The rows are grouped in 3 different ways at once. Each group adds its own fixed numbers to the row, and there is some noise. The rows also spread widely along 11 directions, which tell nothing about the answers.
In the rows, zero is written as 100.
Some rows, each with its group in each grouping after it:
[106, 105, 134, 87, 107, 103, 113, 103, 106, 53, 71, 135, 105, 123, 107, 38, 111, 107, 90, 123, 90, 94, 141, 99, 137, 119, 124]  K_587 K_337 X
[100, 110, 118, 99, 119, 121, 66, 112, 107, 105, 104, 85, 102, 79, 53, 93, 69, 102, 89, 88, 71, 137, 73, 92, 139, 95, 112]  K_587 K_989 M
[89, 90, 96, 103, 106, 97, 95, 87, 99, 39, 109, 136, 116, 124, 120, 85, 146, 77, 104, 137, 164, 78, 134, 115, 144, 137, 84]  K_409 K_360 X
[93, 85, 97, 93, 131, 81, 91, 65, 91, 109, 88, 113, 98, 129, 94, 128, 103, 95, 98, 92, 147, 98, 124, 122, 145, 109, 42]  K_253 K_255 M
[130, 88, 139, 108, 120, 106, 127, 85, 89, 97, 108, 127, 103, 114, 88, 74, 79, 88, 115, 59, 92, 145, 103, 80, 119, 72, 116]  K_409 K_337 G
[129, 124, 128, 111, 127, 111, 162, 97, 107, 122, 140, 126, 81, 72, 110, 81, 74, 112, 112, 61, 75, 125, 61, 100, 65, 83, 100]  K_253 K_255 G
[106, 93, 108, 91, 151, 115, 150, 43, 97, 105, 88, 105, 80, 112, 92, 82, 123, 115, 99, 66, 108, 99, 97, 130, 111, 126, 52]  K_587 K_24 X
[112, 112, 162, 84, 98, 84, 138, 126, 117, 68, 116, 149, 97, 127, 143, 105, 71, 104, 118, 105, 141, 86, 127, 95, 108, 95, 107]  K_253 K_989 G
[120, 109, 141, 95, 140, 115, 119, 107, 97, 77, 120, 126, 120, 98, 102, 86, 103, 103, 123, 94, 93, 132, 80, 88, 111, 102, 116]  K_253 K_24 M
[97, 111, 102, 91, 126, 106, 131, 57, 90, 94, 90, 121, 110, 120, 106, 53, 136, 114, 97, 92, 86, 91, 126, 118, 111, 138, 73]  K_587 K_360 X
[72, 90, 74, 119, 48, 95, 81, 113, 114, 113, 124, 80, 81, 91, 75, 121, 61, 117, 89, 63, 86, 96, 119, 103, 52, 78, 112]  K_409 K_337 M
[134, 108, 123, 79, 104, 118, 128, 128, 108, 122, 31, 109, 84, 112, 141, 98, 118, 131, 105, 129, 102, 114, 100, 80, 66, 107, 101]  K_253 K_989 X
[105, 95, 84, 141, 97, 116, 95, 78, 72, 74, 149, 145, 111, 91, 95, 53, 114, 68, 105, 81, 82, 135, 131, 62, 99, 70, 147]  K_409 K_24 G
[109, 77, 106, 91, 114, 122, 82, 72, 97, 103, 55, 69, 88, 116, 70, 136, 98, 107, 92, 68, 109, 122, 99, 111, 115, 112, 75]  K_253 K_989 M
[112, 109, 141, 110, 86, 115, 128, 127, 138, 95, 49, 92, 40, 98, 93, 156, 64, 108, 84, 85, 135, 125, 62, 104, 102, 96, 88]  K_409 K_337 M
[82, 58, 52, 92, 84, 78, 59, 89, 83, 153, 97, 74, 113, 122, 104, 117, 109, 114, 126, 105, 119, 81, 141, 106, 69, 107, 62]  K_409 K_989 G
[96, 105, 134, 74, 84, 64, 113, 115, 99, 97, 98, 136, 110, 149, 135, 120, 71, 134, 127, 92, 118, 93, 146, 102, 79, 104, 82]  K_409 K_255 M
[83, 124, 118, 111, 142, 100, 98, 80, 97, 59, 113, 135, 108, 107, 105, 108, 142, 84, 111, 120, 128, 116, 87, 102, 152, 142, 80]  K_587 K_337 M
[89, 86, 84, 91, 100, 106, 128, 92, 118, 87, 106, 88, 90, 106, 117, 112, 124, 128, 115, 92, 132, 67, 101, 137, 50, 143, 67]  K_409 K_24 X
[124, 92, 112, 104, 145, 109, 89, 91, 71, 112, 102, 136, 125, 120, 99, 103, 110, 75, 114, 110, 119, 149, 97, 50, 143, 63, 102]  K_253 K_24 X
[83, 127, 120, 105, 101, 98, 110, 132, 136, 79, 151, 115, 96, 84, 122, 116, 81, 109, 121, 113, 133, 80, 66, 111, 85, 128, 89]  K_409 K_24 G
[86, 93, 81, 105, 64, 106, 90, 116, 108, 95, 86, 96, 90, 104, 120, 107, 109, 115, 102, 107, 114, 77, 136, 101, 56, 107, 108]  K_253 K_24 G
[126, 46, 71, 102, 113, 93, 97, 68, 69, 161, 102, 92, 114, 109, 84, 60, 101, 91, 121, 86, 99, 112, 133, 96, 100, 61, 79]  K_409 K_360 G
[114, 94, 103, 82, 129, 110, 82, 110, 114, 111, 28, 79, 108, 96, 108, 97, 141, 114, 110, 157, 125, 107, 80, 119, 128, 150, 60]  K_409 K_360 M
[115, 103, 135, 100, 112, 85, 130, 113, 102, 96, 107, 144, 94, 123, 115, 116, 78, 88, 111, 98, 155, 112, 102, 87, 123, 81, 82]  K_409 K_360 X
[89, 127, 111, 106, 82, 105, 111, 104, 101, 107, 59, 120, 67, 116, 122, 132, 102, 124, 91, 101, 103, 109, 125, 83, 79, 106, 91]  K_587 K_24 M

New rows, each followed by its group in each grouping:
[116, 65, 70, 112, 120, 92, 124, 86, 101, 140, 118, 92, 89, 77, 107, 73, 123, 102, 127, 112, 120, 92, 94, 122, 79, 98, 76]  K_409 K_337 G
[102, 90, 98, 115, 119, 109, 114, 74, 95, 120, 140, 100, 97, 95, 84, 106, 81, 100, 115, 51, 93, 124, 82, 99, 82, 85, 84]  K_409 K_24 G
[102, 70, 65, 115, 89, 108, 94, 127, 125, 111, 97, 91, 67, 76, 94, 94, 91, 92, 79, 127, 144, 77, 112, 106, 100, 68, 105]  K_253 K_24 X
[82, 118, 121, 105, 110, 122, 80, 113, 134, 45, 101, 86, 101, 85, 76, 103, 104, 107, 88, 100, 101, 115, 59, 120, 127, 155, 100]  K_409 K_337 M
[95, 55, 33, 120, 105, 85, 75, 71, 73, 155, 136, 86, 100, 92, 88, 119, 113, 88, 127, 84, 124, 104, 103, 106, 76, 88, 57]  K_409 K_255 G
[56, 110, 67, 150, 74, 94, 81, 66, 96, 66, 134, 121, 79, 109, 100, 134, 117, 72, 83, 76, 139, 94, 125, 96, 103, 117, 81]  K_409 K_337 G
[102, 76, 71, 130, 101, 108, 72, 78, 89, 98, 91, 103, 90, 92, 78, 87, 122, 59, 84, 111, 137, 113, 121, 98, 149, 92, 85]  K_409 K_360 G
[126, 71, 127, 102, 106, 91, 143, 117, 110, 120, 134, 115, 78, 104, 93, 105, 51, 100, 106, 70, 127, 110, 95, 97, 96, 42, 105]  K_253 K_337 X
[102, 73, 96, 106, 73, 128, 91, 85, 97, 85, 94, 79, 81, 110, 54, 104, 73, 101, 76, 43, 87, 122, 120, 97, 89, 87, 115]  K_409 K_989 X
[67, 102, 68, 132, 113, 97, 67, 84, 92, 76, 139, 119, 84, 92, 79, 149, 121, 68, 93, 100, 154, 111, 85, 113, 140, 114, 68]  K_587 K_255 M
[138, 98, 129, 81, 134, 101, 157, 95, 108, 142, 91, 109, 97, 88, 114, 47, 88, 143, 129, 92, 63, 109, 104, 111, 64, 87, 96]  K_409 K_24 M
[113, 82, 91, 92, 117, 123, 101, 116, 107, 117, 115, 67, 110, 84, 76, 107, 94, 122, 122, 70, 83, 135, 35, 107, 56, 115, 88]  K_409 K_255 X
[111, 116, 114, 95, 99, 111, 117, 95, 84, 99, 85, 126, 109, 124, 127, 94, 117, 121, 114, 87, 75, 128, 114, 70, 54, 111, 119]  K_409 K_989 X
[94, 86, 101, 123, 87, 117, 113, 96, 103, 48, 159, 115, 104, 97, 78, 84, 98, 87, 100, 55, 100, 111, 96, 105, 82, 97, 132]  K_409 K_337 X
[83, 94, 100, 70, 109, 83, 114, 103, 107, 96, 139, 107, 123, 126, 132, 109, 111, 131, 132, 105, 124, 58, 114, 125, 61, 138, 73]  K_253 K_989 X
[85, 72, 58, 102, 54, 90, 37, 133, 114, 116, 79, 73, 106, 101, 86, 84, 91, 96, 89, 140, 116, 75, 142, 105, 105, 99, 101]  K_409 K_360 G
[83, 73, 74, 103, 116, 76, 67, 74, 86, 94, 139, 118, 135, 116, 81, 40, 103, 86, 101, 114, 110, 86, 149, 101, 152, 98, 89]  K_409 K_337 X
[84, 49, 79, 88, 75, 102, 32, 114, 115, 85, 76, 47, 108, 109, 51, 120, 85, 95, 90, 103, 138, 90, 117, 136, 141, 116, 81]  K_409 K_360 M
[99, 108, 106, 101, 113, 84, 88, 96, 84, 114, 96, 140, 117, 118, 129, 85, 114, 95, 124, 131, 116, 112, 130, 69, 120, 94, 92]  K_409 K_24 G
[89, 99, 104, 104, 73, 95, 71, 129, 108, 64, 66, 120, 97, 121, 122, 117, 113, 96, 93, 139, 136, 95, 144, 87, 114, 103, 117]  K_253 K_337 M
[98, 113, 112, 106, 92, 102, 125, 111, 116, 83, 139, 127, 95, 88, 110, 70, 84, 118, 109, 87, 84, 93, 118, 103, 67, 97, 123]  K_409 K_24 M
[93, 99, 82, 142, 105, 106, 97, 93, 110, 92, 133, 110, 74, 74, 90, 118, 110, 65, 96, 102, 142, 109, 71, 102, 119, 101, 86]  K_409 K_337 G
[125, 90, 133, 86, 132, 93, 107, 111, 104, 72, 89, 133, 112, 117, 127, 99, 127, 92, 138, 135, 154, 115, 82, 105, 138, 129, 80]  K_409 K_255 G
[81, 83, 51, 116, 97, 80, 81, 76, 84, 146, 134, 102, 107, 98, 109, 83, 107, 103, 116, 103, 104, 80, 142, 99, 74, 91, 75]  K_409 K_24 G
[88, 150, 140, 96, 117, 127, 100, 107, 101, 78, 113, 103, 124, 104, 101, 119, 98, 133, 114, 69, 52, 139, 58, 78, 66, 134, 114]  K_253 K_24 M
[117, 121, 113, 127, 127, 91, 137, 103, 108, 136, 138, 137, 87, 71, 113, 58, 87, 97, 111, 110, 89, 114, 85, 80, 102, 76, 105]  K_409 K_337 G
[105, 97, 105, 73, 117, 93, 73, 119, 102, 145, 51, 79, 122, 124, 102, 113, 99, 124, 115, 130, 113, 114, 84, 90, 108, 121, 58]  K_409 K_360 X
[100, 80, 84, 100, 110, 103, 81, 106, 85, 123, 118, 84, 112, 109, 73, 122, 97, 102, 117, 79, 98, 134, 70, 86, 91, 92, 94]  K_587 K_337 X
[102, 104, 126, 59, 124, 107, 80, 100, 92, 109, 50, 76, 145, 143, 102, 107, 118, 136, 119, 101, 91, 115, 90, 97, 99, 149, 71]  K_253 K_360 X
[134, 108, 131, 91, 99, 90, 160, 111, 96, 115, 84, 158, 81, 129, 146, 104, 93, 119, 124, 98, 122, 118, 118, 78, 64, 76, 95]  K_409 K_255 X
[70, 72, 79, 117, 76, 105, 56, 85, 108, 44, 105, 87, 101, 113, 80, 109, 121, 78, 92, 95, 142, 84, 122, 125, 130, 139, 90]  K_409 K_337 G
[73, 109, 120, 104, 86, 86, 97, 100, 101, 73, 171, 128, 118, 116, 88, 103, 54, 98, 92, 67, 110, 87, 133, 107, 109, 85, 103]  K_253 K_360 M
[89, 95, 101, 107, 52, 98, 116, 104, 101, 62, 128, 127, 89, 113, 118, 98, 90, 110, 101, 77, 107, 81, 157, 105, 52, 95, 129]  K_409 K_989 M
[120, 81, 93, 136, 85, 119, 93, 112, 86, 72, 117, 130, 79, 86, 81, 129, 96, 59, 98, 82, 128, 155, 96, 73, 110, 54, 134]  K_409 K_255 M
[98, 107, 70, 123, 93, 64, 113, 121, 92, 158, 138, 128, 95, 88, 137, 95, 97, 111, 124, 130, 103, 95, 119, 78, 53, 64, 98]  K_409 K_337 M
[112, 101, 146, 89, 127, 88, 133, 122, 123, 70, 148, 124, 116, 100, 114, 87, 88, 112, 139, 98, 115, 102, 70, 117, 103, 115, 103]  K_409 K_337 M
[103, 98, 77, 125, 101, 120, 75, 103, 109, 115, 82, 85, 89, 68, 57, 51, 85, 93, 58, 103, 73, 117, 106, 84, 131, 76, 122]  K_253 K_337 X
[105, 90, 86, 121, 98, 131, 103, 101, 101, 62, 115, 109, 102, 90, 97, 88, 133, 77, 91, 107, 123, 105, 97, 101, 101, 109, 115]  K_253 K_360 X
[110, 102, 130, 89, 110, 98, 59, 122, 87, 70, 73, 120, 144, 126, 109, 81, 119, 101, 125, 134, 88, 137, 116, 67, 126, 115, 130]  K_409 K_337 M
[109, 125, 109, 102, 96, 93, 116, 164, 133, 111, 120, 119, 91, 72, 135, 97, 91, 108, 112, 154, 121, 88, 80, 101, 82, 94, 114]  K_253 K_360 M
[131, 61, 105, 98, 124, 102, 94, 59, 60, 110, 83, 119, 121, 125, 80, 72, 112, 83, 112, 80, 104, 139, 144, 86, 139, 70, 94]  K_409 K_360 M
[92, 84, 52, 112, 108, 108, 96, 77, 86, 136, 84, 86, 86, 106, 106, 130, 136, 106, 98, 97, 127, 95, 108, 99, 66, 103, 64]  K_253 K_24 X
[98, 130, 151, 88, 86, 80, 94, 135, 119, 95, 52, 129, 103, 132, 133, 94, 79, 121, 106, 135, 109, 104, 127, 74, 119, 115, 105]  K_409 K_337 G
[90, 125, 127, 95, 108, 119, 76, 127, 129, 49, 101, 96, 123, 95, 80, 69, 100, 109, 90, 116, 85, 110, 71, 102, 131, 147, 118]  K_409 K_337 X
[98, 91, 117, 77, 121, 99, 45, 86, 80, 96, 64, 95, 156, 141, 91, 88, 122, 98, 120, 119, 105, 124, 115, 89, 156, 139, 75]  K_409 K_360 G
[68, 86, 77, 104, 103, 86, 100, 59, 86, 92, 136, 111, 102, 124, 107, 137, 115, 112, 118, 65, 133, 80, 130, 121, 74, 123, 56]  K_409 K_24 M
[106, 68, 91, 113, 115, 77, 120, 69, 99, 123, 85, 113, 69, 125, 109, 134, 112, 85, 111, 99, 174, 96, 120, 114, 128, 95, 44]  K_409 K_337 G
[124, 105, 104, 87, 118, 127, 141, 98, 114, 108, 47, 97, 77, 97, 130, 90, 140, 128, 101, 119, 107, 98, 91, 109, 65, 132, 86]  K_253 K_989 X
[86, 113, 114, 133, 80, 106, 99, 99, 112, 35, 148, 154, 83, 97, 83, 83, 76, 65, 64, 90, 128, 101, 133, 84, 141, 82, 134]  K_409 K_989 X
[97, 55, 68, 85, 100, 105, 47, 89, 76, 118, 90, 59, 148, 116, 81, 83, 125, 113, 127, 94, 77, 106, 112, 104, 83, 121, 97]  K_253 K_337 G
[103, 75, 117, 74, 74, 88, 97, 127, 119, 96, 63, 86, 97, 126, 110, 109, 82, 133, 108, 101, 114, 81, 136, 117, 76, 101, 105]  K_253 K_337 M
[117, 108, 120, 87, 139, 80, 103, 120, 105, 140, 127, 128, 122, 93, 102, 39, 60, 115, 111, 123, 82, 110, 105, 77, 128, 68, 103]  K_409 K_24 X
[77, 118, 104, 82, 89, 94, 77, 120, 111, 104, 71, 102, 101, 125, 113, 95, 95, 134, 95, 126, 99, 84, 128, 92, 100, 123, 90]  K_587 K_24 X
[79, 117, 119, 113, 117, 92, 113, 91, 114, 64, 158, 129, 104, 99, 94, 119, 91, 85, 103, 85, 140, 94, 83, 122, 132, 118, 71]  K_409 K_360 M
[72, 133, 102, 102, 87, 103, 90, 126, 109, 93, 113, 107, 107, 102, 125, 130, 105, 133, 122, 106, 88, 104, 89, 91, 44, 137, 101]  K_409 K_24 M
[83, 53, 67, 112, 117, 108, 86, 61, 95, 66, 177, 92, 110, 100, 55, 111, 105, 77, 109, 52, 139, 94, 93, 127, 113, 101, 79]  K_409 K_24 X
[89, 96, 101, 101, 110, 77, 83, 90, 93, 104, 88, 116, 102, 134, 107, 142, 103, 87, 104, 113, 157, 107, 121, 99, 141, 108, 51]  K_409 K_360 M
[111, 61, 73, 99, 94, 105, 83, 86, 88, 105, 87, 92, 110, 103, 89, 84, 118, 93, 103, 105, 110, 101, 140, 111, 101, 87, 101]  K_253 K_360 M
[80, 85, 96, 116, 86, 115, 101, 65, 95, 29, 115, 120, 76, 113, 86, 123, 125, 77, 87, 72, 141, 91, 137, 130, 118, 122, 100]  K_587 K_989 M
[75, 106, 83, 108, 133, 101, 91, 59, 86, 84, 172, 115, 139, 106, 81, 71, 112, 101, 112, 77, 90, 97, 101, 107, 107, 126, 83]  K_409 K_24 X
[91, 78, 101, 80, 143, 85, 51, 100, 101, 116, 110, 71, 149, 102, 71, 83, 101, 116, 127, 118, 93, 110, 81, 115, 141, 130, 70]  K_409 K_337 M
[99, 92, 89, 106, 51, 128, 72, 110, 84, 76, 98, 93, 127, 107, 72, 48, 95, 110, 90, 70, 40, 127, 139, 75, 63, 97, 160]  K_409 K_360 X
[66, 85, 104, 116, 114, 95, 72, 68, 89, 43, 141, 118, 102, 133, 59, 128, 94, 65, 82, 66, 154, 103, 111, 110, 174, 108, 80]  K_587 K_337 X
[77, 97, 119, 79, 119, 103, 36, 103, 84, 83, 89, 76, 148, 132, 65, 125, 104, 113, 119, 87, 76, 141, 81, 89, 126, 140, 96]  K_587 K_337 M
[101, 85, 70, 89, 142, 97, 92, 90, 87, 141, 125, 91, 127, 88, 95, 51, 124, 115, 126, 119, 80, 98, 94, 103, 94, 109, 85]  K_587 K_24 X
[119, 70, 54, 95, 118, 123, 89, 94, 92, 133, 74, 69, 117, 86, 95, 69, 149, 107, 110, 119, 92, 107, 87, 108, 74, 117, 87]  K_253 K_360 X
[93, 100, 101, 120, 131, 83, 86, 90, 100, 117, 115, 115, 99, 96, 84, 107, 90, 85, 101, 111, 123, 118, 90, 94, 149, 91, 75]  K_409 K_337 M
[64, 125, 133, 57, 99, 78, 80, 112, 131, 97, 81, 86, 116, 130, 115, 120, 78, 157, 112, 112, 103, 68, 116, 127, 96, 165, 57]  K_409 K_989 M
[85, 117, 119, 97, 129, 82, 95, 93, 110, 93, 104, 119, 116, 112, 116, 102, 112, 93, 111, 127, 143, 88, 95, 115, 146, 143, 49]  K_409 K_360 G
[117, 92, 102, 121, 98, 136, 76, 125, 112, 102, 62, 82, 79, 78, 77, 120, 101, 86, 94, 104, 108, 148, 57, 76, 110, 94, 113]  K_409 K_24 G
[97, 85, 132, 80, 84, 86, 101, 138, 126, 71, 122, 108, 107, 117, 119, 109, 71, 112, 130, 104, 142, 78, 107, 116, 100, 110, 100]  K_409 K_24 G
[78, 83, 54, 132, 88, 117, 59, 72, 77, 87, 104, 90, 104, 116, 72, 138, 131, 76, 91, 75, 121, 126, 97, 81, 101, 109, 93]  K_409 K_337 X
[84, 106, 112, 102, 93, 109, 93, 140, 142, 92, 105, 79, 70, 85, 85, 156, 58, 112, 89, 99, 139, 88, 68, 119, 101, 102, 85]  K_253 K_24 M
